The same things were measured in two ways. Each way mixes the same 3 hidden numbers, adds some noise and spreads widely along 2 directions of its own, which tell nothing about the thing.
Some things both ways: the first way, then the second way.
[  5 -24 -15  -6  -1  -7 -13  19  -5  13  21 -16   4 -12  14 -24]
[-18   9  -3  12 -22   7  -3  16  -7   3 -14 -11  -4  15  -6 -14  10]

[-12 -23 -16  -7 -17  -3  -5  11  -7  12  33 -29   7 -23  25 -33]
[-30  14   5  16 -17   8  -4  24  -6   3   0 -12 -17  16  -7 -34   9]

[-13  -7 -17 -20 -17   1 -28  14   0 -14  17   0   0  -3  28 -20]
[ -1   6  -7   1 -16  12  -9  18 -10   7 -28 -19 -10  13   2  14  10]

[-22 -12 -18 -31 -23   0 -29  20  11 -16  30  -5  13  11  43 -16]
[-16   2  -9   9 -14  11  -9  17   0  -4 -20 -27  -7  20  -6  15  29]

[  5  -4 -11 -11 -20   7 -25  30  -5  -9   8  12  -9 -12  11 -20]
[  4   4  -6   7 -35   5  -7   2 -18  11 -28  -4  19  12  -5   9   1]

[  8   0 -18  -7 -28   3 -12  35  -4 -10  10   6  -3 -16  17 -23]
[ -7   7  -3  13 -37   6  -5   0 -18   9 -21   2  26  13  -8  -2  -1]

[ 24  -4 -15   4 -17  -6   9  39  26   0  13 -39  33  -1  17 -20]
[-18   8 -16  20 -24  -9   5  31  -5 -10  -5  12  21  22  -5 -30  10]

[ -1   5 -22  -5 -39   5 -25  40 -21 -11  15  20 -13 -23  19 -22]
[ 17  12  -2   4 -34  18  -2   1 -30  30 -35  -3  12   8   6   8 -19]

[-16 -14  -7 -21  -4   4 -32   4 -11 -24 -12  36 -23 -11   7 -24]
[ 23   4 -16   2 -17  24  -2   4 -11  18 -50 -25  10  12   8  49   9]

[ 10  -6 -18  -1 -16  -4   4  33  15 -11   4 -17  20  -5  17 -22]
[ -4  -7 -17 -10 -28 -20 -18  32 -12 -11 -25   5   4  12   1  -3  10]

[ -1   9 -23 -11 -31   5   5  23   4 -23  -6 -13  11 -11  26 -29]
[-13  -9 -17 -12 -34 -21 -20  23 -11 -14 -22   7   9  11  -4  -3  15]

[ -4 -15 -18 -14 -12  -6  -7  13   1 -10  12 -17   8  -8  26 -26]
[-18   5  -7  12 -19   3  -2  22  -1  -5 -10  -9   0  19  -7 -10  18]

Other things, the second way, with their names:
<350>: [ -2   2  -8  -4 -31  -3 -16  13 -17   6 -26  -4   2   8  -2   3   1]
<415>: [-10  -5 -14   2 -23  -5 -12  22  -4 -10 -24  -8   3  15  -3  12  21]
<55>: [ 10  -3 -25   7 -28   0  -3   9 -10  -3 -37   0  33  18  -2  27  13]
<419>: [  0   1 -11   4 -26   1  -9  13 -13   4 -25  -4  12  11  -4   7   8]
<292>: [-15   9   1   2 -30  -5  -6  27 -20   8  -8   6  -5  10  -2 -40  -8]
<84>: [ -3   5  -6   6 -38   0  -9   8 -22  12 -19   6  18  10  -6 -10  -6]
<380>: [  1   3  -9   5 -32   3  -5   5 -15   7 -26  -1  23  11  -3   7   3]
<45>: [ -3  -5 -27   6 -30 -20  -1  30  -7 -18 -24  21  40  18  -2  -6  11]
<219>: [-15   6  -8  14 -22   5  -4  16  -6   0 -14  -8  10  16  -6  -4  15]
<125>: [ -8   9  -2   7 -11  25  -9  14  -3   8 -27 -38 -26  16   0  22  20]
<362>: [ -9   2 -13   9 -30  -8  -1  23 -12  -4 -16  13  25  18  -5 -15   6]
<178>: [-20  17   3  20 -15  21   2  16  -8   9  -6 -20 -15  19  -5 -17   8]
<142>: [-11  -3 -21  11 -21  -6  -4  26  -1 -16 -20  -3  18  20  -3   6  22]
<123>: [ -5  11   0  11 -26  21  -4   4 -16  17 -23 -18   0  11  -3   2   1]
<71>: [ -8  10 -13  30  -9  16  14  21   1  -2 -17 -16  11  25  -3  -1  19]
<57>: [-11   7  -9  16 -30   0  -1  12 -14   3 -16   2  21  14  -5  -9   4]
<363>: [ 10   0 -26   2 -12  -7   4  39  -6  -6 -33  -2   8  16  10   8  11]
<392>: [  3  11  -2   8 -12  24  -6  12 -11  17 -27 -27 -13  13   4  12   7]
<153>: [ -4  -1 -16   4 -27 -10  -5  20  -9  -7 -22   7  19  15  -3  -2  12]
<286>: [ -5  -4 -18  10 -24  -6  -4  20  -5  -8 -24  -2  19  20  -5   9  20]
<377>: [-11  -4 -22   6 -24 -16  -8  29   0 -16 -23   4  17  19  -5  -2  19]
<4>: [ 14  -3 -18  -4 -33  -2  -8  12 -17   5 -36   1  19  12   1  17   2]
<168>: [  2   7  -9  13 -33   5   0   6 -18  10 -25   5  30  13  -5  -3  -2]
<41>: [  2  19  -1  21 -12  28   9  16 -11  23 -21 -18  -6  18   1  -4  -3]
<241>: [-15  -2 -17   8 -19 -12  -6  32   1 -16 -15   1  12  20  -4 -11  21]
<68>: [ -3   3 -17  18 -26   5   1   9  -6  -4 -24  -3  30  20  -8  15  17]
<47>: [  1  14  -7  14   0  28   6  25   1   9 -26 -32 -22  18   6  12  17]
<238>: [  5  -4 -25  14  -5  19  -1  15   9  -5 -39 -31   5  23   0  49  36]
<329>: [-23  -5 -17  10 -30 -17 -11  27  -1 -19 -10   7  17  19 -10 -14  22]
<223>: [-15   7 -15  21 -27  -2   6  25  -6  -5 -10   9  24  20  -6 -24   9]
<177>: [  6  -6 -14   4 -38   8 -13 -10 -15   8 -37  -9  28  13  -6  35  11]
<72>: [ 14   4 -14   3 -34   6  -4   5 -21  13 -37   2  31  13   1  18  -3]

Some of these things the first way, each followed by its name:
[  1  -3 -18 -11 -15   2 -12  20   9 -24 -10   4   0  -8  16 -22] | <68>
[ 17 -20 -10   0   0  -6   5  17  19  -2   1 -24  18  -2  14 -20] | <241>
[-21 -32 -12 -16   3  -1 -17 -15 -12  -6   8   1 -12 -12  16 -28] | <47>
[ 11 -10 -11  -3  -2   0  -6  15  -7 -12 -19  12 -12 -17  -1 -29] | <4>
[ -3 -15 -16  -8 -10   0  -4   6  -2  -6   2  -4  -6 -18  13 -26] | <219>
[ 11  -1 -15  -9 -19   1   0  32  15 -17  -4  -9  14  -3  18 -20] | <153>
[ 10   7 -27   0 -34  11 -10  36 -11 -14  11   1  -1 -24  22 -25] | <84>
[-18 -12 -19 -16 -24  -2 -14  10  -9   2  30 -14   1 -16  31 -27] | <178>
[ 20  -4 -10   0 -10  -4 -21  42   9 -10  -2  10  -2  -8   1 -14] | <72>
[  0  -4 -20 -13 -13  -1   5  10  11 -30 -13  -7  12  -6  20 -28] | <142>
[  3  -6 -21   8 -25  -3   4  31  -7   9  23 -30   9 -22  20 -30] | <292>
[ 16  -6 -17  -1 -14  -5  -9  33   6   1  12 -10   7 -10  15 -21] | <57>
[ 20  -4 -21  -3 -15  -5   3  41  19 -11   5 -28  20  -4  23 -25] | <223>
[ 13  -1 -10 -14 -13  -2 -15  43  20 -24  -6   5   8   7  13 -17] | <55>
[-14  -7 -19 -21 -28   3 -26  21 -16  -5  27  10 -10 -18  25 -24] | <123>
[  9  -3 -19  -5 -17  -2 -13  26  -4  -7  -2   4  -4 -13   7 -25] | <380>
